The rows are grouped in 3 different ways at once. Each group adds its own fixed numbers to the row, and there is some noise. The rows also spread widely along 12 directions, which tell nothing about the answers.
In the rows, 100 means zero.
Some rows, each with its group in each grouping after it:
148	27	131	108	86	57	107	80	99	109	139	55	103	122	123	95	119	96	94	51	118	127	87	75	76	86	100	90	98	117	73	121	94	137	148	94	124	78	132	53	72	122	32	90 -> (0) D z_174
113	138	92	70	100	109	95	115	126	85	129	71	108	129	91	120	89	96	93	84	88	111	115	108	93	85	119	76	70	127	82	119	105	82	97	96	106	72	84	105	123	99	90	143 -> (0) P z_262
114	88	92	86	104	108	106	130	129	110	118	111	127	111	118	107	106	108	103	71	128	110	105	71	98	83	115	50	95	82	118	127	126	83	109	139	132	74	137	71	112	84	84	84 -> (3) E z_358
123	75	149	85	95	108	104	116	111	117	102	94	129	110	137	80	125	104	131	83	115	111	106	142	129	93	84	135	136	88	125	122	82	139	117	99	109	102	115	74	35	155	92	46 -> (1) E z_174
109	114	157	89	104	108	78	82	111	98	82	94	132	127	116	96	71	105	131	88	96	95	105	110	157	100	79	79	165	88	105	104	118	126	116	83	66	88	78	97	105	146	125	69 -> (1) S z_722
115	136	93	91	92	137	104	103	113	85	127	68	110	109	84	118	78	109	101	79	95	138	112	79	89	101	135	79	86	131	101	117	105	82	109	102	90	48	51	102	129	85	109	159 -> (2) P z_171
98	88	94	94	97	81	94	124	129	105	126	103	130	122	106	86	121	92	105	72	115	89	115	114	116	91	86	87	110	74	92	118	120	94	94	111	133	118	112	78	91	102	79	70 -> (2) F z_262
111	102	113	94	83	114	67	97	108	109	87	72	119	134	100	94	78	101	112	115	101	100	102	124	107	97	110	111	90	106	86	116	127	112	73	124	101	77	98	109	104	156	86	108 -> (3) D z_760
85	118	80	81	106	99	74	139	139	102	95	137	127	107	86	97	85	86	110	106	126	89	110	74	121	90	103	36	110	46	106	112	165	53	62	151	129	96	99	97	136	73	106	83 -> (1) S z_760
128	117	123	98	88	129	76	96	111	104	112	87	120	115	84	108	73	111	123	90	99	132	105	86	105	104	121	79	125	117	101	114	128	95	94	109	82	52	56	106	128	109	106	126 -> (2) Y z_722
98	124	96	101	84	76	62	80	105	84	73	79	119	137	73	108	64	96	82	116	88	71	122	87	118	97	84	85	80	109	46	103	152	95	71	92	83	119	72	135	135	102	79	120 -> (1) F z_171
150	73	113	62	107	88	84	128	110	101	99	98	116	98	109	125	103	83	96	106	121	123	108	83	61	78	116	90	76	106	94	126	127	84	84	116	117	56	89	106	85	77	57	125 -> (1) Y z_358
119	95	99	96	87	103	74	117	112	97	93	94	121	102	90	94	100	89	84	114	113	103	123	91	86	99	104	115	97	95	68	94	144	90	47	104	98	92	52	125	108	76	74	119 -> (0) F z_722
122	124	113	74	137	75	102	99	116	78	59	86	89	117	107	119	99	105	90	89	88	94	116	115	106	70	82	115	64	111	100	91	106	115	111	62	96	94	99	99	83	118	86	104 -> (2) E z_760
91	109	136	83	116	103	101	97	103	92	78	96	135	104	126	103	88	109	123	81	97	96	117	103	158	103	78	91	158	82	139	108	88	137	140	73	73	97	86	81	78	119	135	43 -> (1) E z_262
136	125	143	52	140	72	113	90	122	67	90	85	94	107	120	134	90	92	98	77	86	104	111	105	113	66	87	91	91	127	93	108	93	111	142	49	83	75	79	103	81	107	92	107 -> (3) S z_174
63	112	74	88	88	91	73	122	125	80	145	75	116	144	98	97	98	75	95	85	92	90	100	128	102	110	100	69	102	77	84	97	70	95	99	107	134	105	119	65	110	100	89	117 -> (2) D z_760
110	85	116	88	125	73	87	94	94	99	46	85	107	114	124	107	103	103	92	114	109	84	117	100	108	83	74	115	108	85	106	86	116	129	113	79	100	104	105	89	70	116	80	69 -> (1) Y z_358
76	82	103	78	79	100	91	110	96	92	149	62	147	135	134	107	99	85	106	91	106	91	107	121	113	121	110	82	95	93	102	135	53	123	133	118	120	87	129	63	83	128	85	87 -> (0) D z_171
105	126	89	67	116	86	74	128	120	93	72	103	105	106	87	105	105	87	107	131	104	93	116	124	97	84	97	114	77	89	100	102	124	82	63	113	120	94	82	115	80	102	81	110 -> (1) Y z_760
109	122	118	77	124	131	91	127	128	99	88	115	119	128	117	100	72	98	102	67	103	106	120	114	118	83	95	62	119	78	102	104	135	90	87	103	97	65	100	88	145	109	123	98 -> (2) D z_262
114	131	114	75	124	81	116	109	123	84	79	107	99	88	103	108	115	97	97	94	96	86	125	113	123	66	89	111	85	103	92	106	122	96	91	74	102	119	67	123	76	97	100	86 -> (1) S z_760
101	120	87	75	104	109	74	129	125	89	100	83	107	115	84	109	89	89	117	106	102	124	97	107	90	103	115	95	93	96	121	105	91	89	88	119	112	63	92	89	96	101	96	131 -> (1) E z_760
107	115	100	115	124	108	150	72	103	93	82	75	90	98	119	112	114	142	82	61	108	96	124	64	126	77	105	86	77	123	113	109	114	121	159	83	96	92	107	82	103	105	108	79 -> (3) S z_171
96	93	98	87	110	78	117	128	111	92	89	119	127	74	118	92	135	90	90	102	123	78	138	106	118	86	80	120	101	71	101	108	117	99	87	92	118	141	72	107	56	65	87	57 -> (1) F z_171
158	115	126	90	113	96	119	105	127	99	101	103	90	74	77	106	108	116	127	70	100	152	103	83	98	74	118	117	101	129	115	114	123	94	101	90	90	65	36	109	81	92	96	117 -> (2) E z_760
82	159	77	56	117	118	65	114	118	67	80	51	107	117	74	118	73	89	126	142	83	118	108	134	100	121	117	136	78	119	132	88	53	95	92	102	83	55	52	108	76	118	107	155 -> (3) F z_262
85	98	86	107	79	115	88	115	115	107	110	94	130	118	99	89	105	111	107	94	111	94	110	101	121	102	111	88	99	79	107	118	116	101	86	128	124	105	112	87	104	111	101	78 -> (2) E z_760
82	121	88	82	61	99	77	104	106	78	117	82	140	115	84	114	87	90	88	116	84	83	126	109	123	112	115	98	84	113	67	124	108	96	63	98	91	118	57	137	109	86	101	112 -> (2) E z_262
106	81	105	81	90	75	89	90	107	106	108	59	121	149	116	104	108	100	103	102	113	78	95	123	106	96	96	98	55	102	89	129	96	119	117	130	133	96	160	76	69	167	52	94 -> (3) S z_171
95	143	85	74	152	112	128	144	127	89	51	108	81	100	124	96	138	108	84	91	107	87	133	148	102	62	81	139	63	82	131	77	90	106	91	76	127	114	122	86	66	107	106	83 -> (1) E z_760
110	111	125	78	125	73	101	94	104	103	54	102	113	102	115	99	94	106	118	105	105	82	124	117	137	85	80	115	88	96	113	113	122	119	105	99	95	110	94	105	72	142	89	62 -> (1) D z_171

New rows, each followed by its group in each grouping:
105	114	121	72	113	106	103	120	119	91	91	114	126	103	123	109	93	101	107	88	107	100	121	98	130	84	92	79	110	88	119	118	112	101	111	95	99	92	99	97	98	97	112	71 -> (1) E z_174
87	95	102	104	80	75	87	105	110	101	114	84	119	101	87	79	108	89	123	100	109	109	102	110	123	122	97	112	132	85	103	104	86	115	96	112	111	114	72	84	63	111	84	81 -> (1) D z_171
115	118	124	54	139	84	83	121	120	89	62	100	109	125	125	109	92	88	98	109	101	82	115	134	109	71	73	105	93	81	100	94	124	107	90	76	105	92	97	95	80	126	89	88 -> (0) P z_760
112	87	81	146	104	72	112	98	131	98	100	68	71	100	76	67	138	108	92	62	111	137	93	76	80	100	89	129	147	92	94	49	94	117	113	72	114	109	72	53	68	69	67	108 -> (3) F z_358
105	69	93	129	101	76	110	90	106	100	80	77	94	94	101	86	123	119	86	81	120	111	101	61	106	93	92	109	120	87	110	83	113	131	122	89	110	104	100	70	73	89	79	66 -> (3) E z_760
100	78	118	108	80	133	99	100	80	77	115	47	123	121	129	107	97	96	75	72	100	122	103	96	89	118	100	102	141	106	99	94	50	149	137	58	82	70	88	70	88	91	109	114 -> (1) E z_171
111	130	107	99	114	89	104	106	131	86	94	94	95	127	89	99	102	105	93	57	86	107	115	116	116	82	82	94	109	104	86	87	107	107	101	68	99	105	91	90	109	103	98	102 -> (2) E z_262
126	72	81	89	108	80	95	102	105	102	84	59	94	123	113	110	115	103	71	104	118	95	103	91	67	72	106	110	43	103	87	101	128	106	101	107	132	85	131	88	79	115	43	109 -> (3) P z_760
108	133	108	68	110	85	105	87	119	99	104	86	121	128	102	121	90	118	114	91	95	72	121	103	140	76	107	64	45	123	93	144	130	94	119	120	108	97	123	108	113	143	89	86 -> (0) S z_262
112	144	130	85	111	95	90	84	122	97	68	117	118	116	88	103	66	119	126	96	87	93	121	98	161	84	90	81	106	107	97	117	150	99	92	95	75	106	70	126	123	127	119	74 -> (2) E z_174
112	109	117	63	83	94	69	118	121	81	115	91	131	120	101	113	83	77	106	111	98	105	107	119	106	102	106	97	104	104	79	119	99	98	75	98	97	88	74	118	89	101	85	115 -> (3) E z_174
111	82	107	91	84	98	67	84	75	105	48	75	134	103	95	106	82	106	105	161	116	93	113	91	108	114	112	135	82	106	97	117	140	118	66	128	85	81	65	133	74	128	76	94 -> (3) Y z_171
105	77	128	72	108	58	63	76	89	78	77	69	130	125	120	124	56	80	102	112	101	93	97	84	114	114	84	78	115	92	92	106	98	131	128	90	78	71	92	90	86	120	74	91 -> (3) D z_171
107	119	115	50	123	35	59	144	151	102	86	136	114	137	81	87	100	66	144	110	110	87	96	153	126	93	57	97	100	51	106	109	113	83	67	131	139	121	128	79	56	137	56	78 -> (1) E z_171
70	143	74	115	101	131	105	121	118	100	89	103	104	111	94	82	118	117	93	93	104	84	133	112	126	87	99	93	105	82	107	93	123	91	84	105	121	121	95	95	121	95	127	80 -> (1) Y z_760
74	107	81	107	98	91	87	108	118	101	90	102	114	95	81	85	99	102	118	110	116	99	102	71	133	107	104	75	126	64	120	98	125	89	92	129	115	106	85	85	99	91	108	74 -> (1) S z_760
102	149	91	77	112	73	83	119	143	85	101	91	87	114	63	101	101	92	132	95	85	125	99	119	107	97	98	106	104	106	113	88	76	88	95	96	109	93	77	88	78	103	88	128 -> (1) E z_358
102	88	86	117	114	117	102	108	107	107	77	80	98	116	104	79	101	112	96	84	121	123	104	92	88	104	102	105	101	81	116	81	110	114	100	116	114	67	110	63	102	115	89	106 -> (2) D z_171
93	126	85	93	142	80	108	107	123	87	47	100	89	102	102	102	102	115	96	99	106	95	115	85	114	87	84	104	97	84	128	69	109	106	113	86	101	101	101	80	87	85	99	81 -> (3) E z_358
84	103	66	139	83	102	100	107	115	105	86	98	102	104	87	75	126	114	72	101	114	91	119	81	103	97	100	106	120	79	78	74	140	99	67	104	120	130	83	97	108	68	87	84 -> (3) Y z_358
122	83	136	92	83	81	99	103	108	80	124	104	131	87	111	118	92	86	93	66	99	122	110	61	113	96	97	70	162	104	81	112	107	110	115	59	78	97	43	105	97	45	103	87 -> (1) E z_358
97	104	103	104	78	108	105	83	92	85	109	73	134	113	121	108	106	111	63	92	96	67	144	95	120	89	101	103	83	118	61	113	119	120	99	68	86	126	74	124	115	90	94	87 -> (0) F z_722
120	89	78	91	108	63	88	110	108	93	83	73	89	118	92	108	123	89	71	113	116	96	109	102	63	84	95	117	46	102	76	94	115	100	83	105	134	93	115	97	74	95	37	123 -> (3) Y z_171
98	106	111	118	61	76	91	74	112	118	135	74	126	129	78	81	95	115	135	84	95	96	102	105	146	113	109	91	102	120	81	139	109	115	112	128	109	122	97	91	95	156	76	79 -> (0) D z_171
88	89	83	92	96	75	62	130	118	89	103	94	110	131	95	92	109	69	87	104	108	97	102	109	83	106	81	86	130	61	81	74	98	98	81	100	129	104	107	72	91	76	68	105 -> (1) Y z_358
84	99	107	64	121	142	73	135	105	91	81	80	134	124	133	110	76	96	119	122	112	117	99	113	99	123	108	97	122	73	150	92	64	118	107	112	93	38	107	64	87	114	116	104 -> (0) E z_358
104	94	100	113	84	67	93	81	94	94	86	77	106	96	92	97	114	104	93	109	98	98	116	83	115	97	96	119	115	111	83	95	109	122	104	80	94	122	64	106	71	90	78	85 -> (1) Y z_358
95	107	87	127	116	85	125	87	117	108	88	85	82	92	95	79	123	126	109	66	106	111	113	79	126	86	98	100	107	98	120	90	110	117	132	95	113	111	98	70	87	107	98	67 -> (1) D z_760
92	99	95	98	108	131	102	128	112	110	82	95	116	94	117	83	105	103	115	102	117	120	115	108	104	104	112	113	125	80	131	96	98	107	89	119	107	77	89	78	84	105	110	89 -> (1) D z_358
92	86	111	84	83	90	75	125	117	109	129	96	138	117	96	86	102	88	149	96	121	121	87	109	122	123	99	87	139	70	138	124	78	107	111	142	123	83	111	59	61	123	88	75 -> (1) E z_171
105	104	100	72	98	117	88	113	110	102	99	93	137	91	109	109	92	104	113	122	122	107	117	90	111	102	121	94	100	93	126	120	122	94	89	129	100	72	73	106	88	102	99	92 -> (3) P z_722
113	107	113	75	122	42	55	104	134	76	79	90	92	145	80	107	78	74	106	97	94	103	82	104	100	93	66	84	118	77	85	77	107	108	98	82	107	89	107	78	89	109	64	112 -> (3) E z_760
154	41	174	56	109	100	80	97	90	99	88	78	150	129	170	126	79	88	99	94	118	98	107	106	97	78	83	97	115	102	93	140	121	141	129	86	86	55	112	96	73	142	71	72 -> (3) F z_174
